The first 7 rows are patterns. Each new row is the sum of 2 different patterns, raised or lowered, with some noise. Before adding, each is slid sideways (what falls off one end comes back at the other) and multiplied by a number that may be negative. Names go in the order of the patterns.
Known rows, each followed by the names of its patterns:
[ -8  -8   9  -5  -3  -9   1 -11  -1   8   0  -9  -9  -2  -3  -8   5   3
   6   0   5   9   8  -3 -10   6  -1   5  -4  10   7  10   4  11   5   0
   0   5  11  11   9  12   0  -9]  K891
[  6   7   8  -2  -1   8  -7 -11   9  -9   4   8  -5   9   7   9  12   1
   4  11   8  -4  -7   7  -4  -7   8   1  -3   5  10   1  -7  -3  -7   0
  -9  -1  -6  -7   3   7   5   0]  K804
[  0  -8   1   4   0 -11  -2  -5 -11  -2   7   0   3  -6  10  12  -5   5
  11   4   4   9 -10 -10   2   8  -5  -8   4 -10   5   1  -7   4  -2  -2
   5   8  11  -9  -8  -5   0  -6]  K928
[ -3   8   4  -6  -8 -12  -5  -8   8  -4  -2 -11   0  12  -7   4  -7   7
  -1  -6 -10   6  -9   5  -3  -6   8   1   6  -3   8   5   8   1  12  -6
  -7 -11  -7   1   3  -2   1  -7]  K889
[ 11   1  -6 -10   7  -4   9   5  -5   2 -11  -8  -1  -1  12  11   8  -9
  -5 -10 -10   9   9   5  -6   8   2 -12   0   4  -9  -1  12   7   1 -11
  -9   4   5   2   0 -10   1   2]  K280
[ -4  -6  10   5   7  10   3   3   9  -9  11  10  -8  -1   2   7  10   0
  10  12   5  12   1 -12  -6   0 -12  10  -1  -3   3   6  -3  -3 -11 -10
  -5  -3   4 -11  -9   9  -2   2]  K275
[ -1  11   5  -7   5  -2  -3  -5  -7  -9  -2   4  -4  10   5  -9  -7 -11
   7 -11  10  -3   8   0  -3  -9  -8   7   0   2  -8   7   2   9  -5  -4
   1  -7  -5   0  -9   3  -5   8]  K560

New rows. What belongs after each?
[ -1   2  -4 -13   1  11 -10  -1 -14  -2  -4  -9  -7  -4 -15  10  -6  -6
   2  -4   9  -1  10   8   7   0  14 -12   0  -5 -12  -2   2   2   8  -9
   1  13   5   1  -8 -20  -9  -7]  K889 K275
[26 16 13  3 25  3 14  8  3 13  5  4 13  5 19 27 21  0  0 -5  0 13 25 13
  7  9 14 10  6 17  0 16 21 14  5  8 -3 19 14  9 16  4 16 10]  K889 K280
[ 15  16  -6  20  15  -9   6  11   5  12  14  19  16   3   7  10  -1   3
   6 -10  15   6  12   8   8  -5   8  -6   4   5   0  13 -10  -8  12   4
  14  10   6   8   5   3   6  15]  K280 K275
[ 8 14 14 28 10 16  6  9 20  4  8  4  3 21 15 15 16 16 12 10 16 20 17  7
  7 -5  2  8 17 27 26 11 -1 -6 14  8 15  7 29 13  8 11  5  9]  K280 K560
[ -5 -11   2   1   4   3  -6  13  10   1   5  14   7   9   8   2  -8  -2
   1  -5  -4   6  -6   6  -2  -7   8   2  -4   1   1   6  -9   1  -4   0
  -9   3   3  -1   8  -1  -2   1]  K928 K889
[ 18   3  -3  -3   5  -4   3  -7   4  -1   0   8   0 -10 -13  -8 -13  -4
   1   9  11  14  -9   5  -2   2  -2  10   5 -13  -3  13   8   4   3   6
   3   2   0   7  -1  -4   0   0]  K891 K275
[ 20   6  11  -5  16   9  20   3  15   0  -6  -6  -3   0   8   0  12  -2
  13  15   4   3  -4  -8  -3  -8   5   0   6  -8  13  18 -10   1  -9  15
  -3   7  -5  16  -4   6  -4  -5]  K889 K560
[ -5  -7   5  -5   1  -8  -6   1  -7  -1  -6  -1   4  -5  -7   6  -6   5
  -6 -11   7   7  10  -2  13   1  -3 -10   2  -3 -15 -16 -16  -3  -7  -7
   2 -11 -13  -3  -1 -12 -18 -11]  K891 K889
[  4 -15 -12 -13   8  -6  16  15   6   2  -2   3  -3  -1  17   5  -8   3
   7  -1  10   5  17   1   3   1  10   1  -4   7  -3   0  -7   7  17   4
   0   5  -7   7   6   2   7  -3]  K889 K280
[ -1  -2  -4   0   7  13  10  -3  -1  -2   5  -5  -7 -10  -1  -4   5 -10
  -4  -1  -6  -3   2  -7  -4 -10   5  11 -11  -1  15   1   5   4 -12  -4
   5  12   1  -5   5  -5  -2   7]  K928 K275
[-15 -12 -16 -10 -21  -7   0 -12 -13  -5  -1  -6   3 -11 -13  -2 -17 -10
  -2  -8  -8 -19   4  -9  -6 -14  -6  -8   1  -4 -16  -9  -5  -2  -8  -4
 -12 -10  -7 -11  -2 -11 -16   0]  K928 K560
[-11  14  16   4   7  15  13   4   4   8   5   9  10   3   9  -7  -8  12
   9   3   7   5   6   0   8  -1  -2 -11   7  -4   4   8   5   8  -6   3
   9   9  10  11  14  -9  -9   2]  K804 K280
[  7  -7  13   3 -11  -5   2   2   3  -5   9  15  -2   8  -4  -9 -11  -7
 -17   4 -10  -7   1   4  -7 -11 -19 -14 -13  -4   7  -5  -3   1   0   3
   1  -6  14   3  -2   7   6   5]  K891 K275
[ -5   0 -14  -3  -7  -5  -7   0  -7  -1 -12  -8   3   0  -3  -3 -11 -12
 -16 -18  -3 -16  -9  -4  -3 -12  -1  -7  -6  -9 -12  -9  -7 -10   3   1
   0  -5  -4   5   2 -13 -13  -3]  K891 K275
[  6   2   7 -13  14   9  -1  -4   0   6   4  -3   8   3   7   7   5  -9
   0   3 -16  11  -4  -5  -3  -1  -9  -6  -8 -11   1   0  -5 -16 -15  12
 -10   8  -5   0   8   2   0   2]  K275 K560
[ 2  6 11 -1  5  0  6  2 -1  8  3  3 -6 -3  4 -4  7 14 15 17  3 10  7 15
  1 12 12  3 14  9 19  2 11 10  3  5  6  9 -2  1  0 12  9  1]  K891 K560
[15  7 22 16 21  9 14 19 11 21 22 24 24 19 26 36 12 19 22 19 23 27 11 11
 16 22 20 17 17  6 16 17  8 27 16 15 16 24 33  8 14 11 23 14]  K928 K889
[13 17 19 -7  6  5  3  5 12  2 11 -4  2 21  9  8  8 -6  6 -7 -3  1 -9  0
 22 21  4 21 -5 11  4  1 -5  9  4 15 18 12  8 -4 13 12 -9 11]  K891 K275
[ -6  -5   0   1   0  -5 -11   5  -7 -14  -5  -6   3   9   6   5   5 -10
  -2   2  -4 -11  -2   4  14   5   3  -1  -3   5   3 -13   0 -10   0   4
  -9  -5 -11 -15  -7 -10  -6  12]  K891 K275
[ 3 11 11  8 12  6 11  7  3 21 16 19 17 15 19 20  6 10 20  6 14 11 21 22
 18 20 24 15 18 12  8 15 17 11 25 10  5  7 11 17  6  3  0  9]  K891 K275
[ 8 10 15  8 15 15 -1  3 10 14 15  6 10  4 16  7 17  5  2  8  3 10  3  3
 11 15  5 12  0  4  8 -3  8  9 16  7  0  6 10  3 11 19 16 10]  K891 K889
[ -1   1   5  16   9   6 -11  -8  -7  -5  14   0   0   7   7   6  -7   0
  14   0   9  20  11   6   4 -10  14  15  -2   3  -2  10  14  11  13   8
   1  18   2  -1   1   0  -4   4]  K280 K275
[ 9 13 -3 22 -7  1  8  7  8  7  6  5 -1 -2  9 -8  6 13 15 12 16  5 12 11
 11  1 12  6 16  9  7 15  2 19 17  4 15 11 12 11  1 -3 -1  4]  K275 K560
[14 12 25 13  2 14  5  9  1  6  2  3 14 13 18 14  8  9  9 13  2 22  4  7
 16  3  6 11 12 17 17 12 24 11 18 14 13  8  2 13  9  0 18  8]  K804 K560
[  1   4  14   0   6   8  -2  13   4  11  10  10  17   0   4   2   6   4
   4  -5   2   9   0 -10   0   3   2  -2  13   3  11  -7  10   9  -3   3
  10   9   9  11 -11 -10   2   6]  K891 K928
[ -5  -2   4   4  -8  -5  -1  -5   4  -5 -10   4   2   5   5  10   0  -4
  -7   2  -4 -13   2  -9   4  -2  -1  -5   4 -10  -4  -5   5   1  -4  -7
   1   9 -10  -2  -1  -1  -8  10]  K928 K889
[-18   2  -8 -11  -7 -13  -8 -11 -11 -10 -17 -10  -2  -3 -12   0 -17 -10
  -5  -5 -10  -5  -1   7   5  -3  -5  -5  -3  -4  -9 -11  -5   0  -4  -8
  -6  -7  -8 -10  -4  -7   4 -16]  K804 K275
[ -5   7  11 -10   3  -1   0  11   5  -2 -10  -7   2   7  -8   9 -14  -8
  14   0  13   5  -2  10  -6  -4   0  13   8  16   6   1  -1  -7   6  -4
   4  19  -1   4  17   5  -2  -5]  K280 K275
[  6  -6  -6  -3  -4  -7   9   8   4  -1  13  11  15   0  -8  14   8  12
   5  16  11  18   4  20  14   0   3  10  18  20  13  20  10   1   4  -3
   6  -5   1 -10   9  -7   3  13]  K891 K275
[  6   3  -9  -6   3  -3   8  -4   0 -19  -6  -1   8 -13   0  -9  -5   1
 -10   4   3  -8  -1  -7  -9  -4   2   6  13  14 -10  -4  -4   1 -10   2
  14  -2  -4  12  -4 -15  -9  -3]  K891 K280
[-1  5 16 14  8  2 14  2  8  5  6  1 11 15  5  6  5 14 -3  1 -4  9  4 -1
  6  9 10  9  3  6  2  0 -6 -3  9 -4  4  9  8  9  7  1 -2  2]  K891 K560
[ -7  -8   0  -5  10   2  -2  -7   1  -8  -6  10   4  -5  -8  -2   3 -17
 -13   2 -12 -10   1  -2  -8  -3  -4  -1  -5   1   2 -12   3  -7   2   3
 -10  -9   1  -9  -4  -8  -1   2]  K928 K280
[-16 -25 -11 -25 -13 -15  -9 -19 -17 -17 -16 -13 -11  -7 -22  -9  -8  -9
 -22 -16  -8 -15 -12 -11 -13 -10 -12  -4 -15 -11 -10 -17 -12 -18 -18 -13
 -16 -22  -7  -2 -20   1 -12 -22]  K804 K560
[ -6 -10 -13  -2  -7   1   5  -5   5   6 -21  -1  -3  -6 -15   5  -1   9
  -5   2  -1  -5   9  -3 -15 -14  -1 -13  11 -11 -10   0  -4 -10  -8 -19
 -10 -12  -2  -3  -6  -8  -3  -2]  K275 K560
[ -3  11   5   2   2  -1  -3   2  -4   0   2 -11   6  -4  -5  17  11   8
  -7  -8  -3  -9   0   5  -3  -2  15   9  -2  12   0  -2   4   8   3   7
  -1   5  13  11   9   1   6   9]  K280 K275
[ 9  2 20 19  1 19  4  7 19 18 31 11  7  9  6  0  5 12 19 26 19 -3  3  6
  8  5 18 23 13  6 29 25 -1 14 23 24 24 19  0  2 15 27  8  3]  K928 K280
[  8   2   8   4  12  -2  -1  11  -7   3   8   5  14  13  15   9  -7  -3
   3  13  -7  -7  -2  -3 -12   5   9  -2  -2   1   0  -6  -7   0   3  -3
   1   0   1   9   2  -5   4   5]  K891 K804
[15  9 18 15  0 20 14  8 14 22 14 12 14  9 13  1 17 10  1 15 17 17 14 12
 15 16  6  9 17  2  6 14 -1 21 19  6 15 13 19 16  7 11 15 17]  K804 K275
[ -7  13  18  -8  10  -6  -4   7 -15  -8 -10 -11  -1  -9 -15 -13  -3   4
 -12  -3  10 -15  -9   6  -6 -13  -7  -1   0   0  -7   5  -6   5  13   0
  -8   1  -8  -5  -6 -11  -5   3]  K804 K275
[ -5  -9   1  -5  -1   6   7   2 -16  -4 -17   2 -13  -9  -9   2  -8  -9
   1  -7  -4 -16  -7 -13  -8  -1  -5   4   0  -3   6  -2  -5 -17   0 -11
  -5  -2  -2  -1   4   1   6   4]  K891 K560
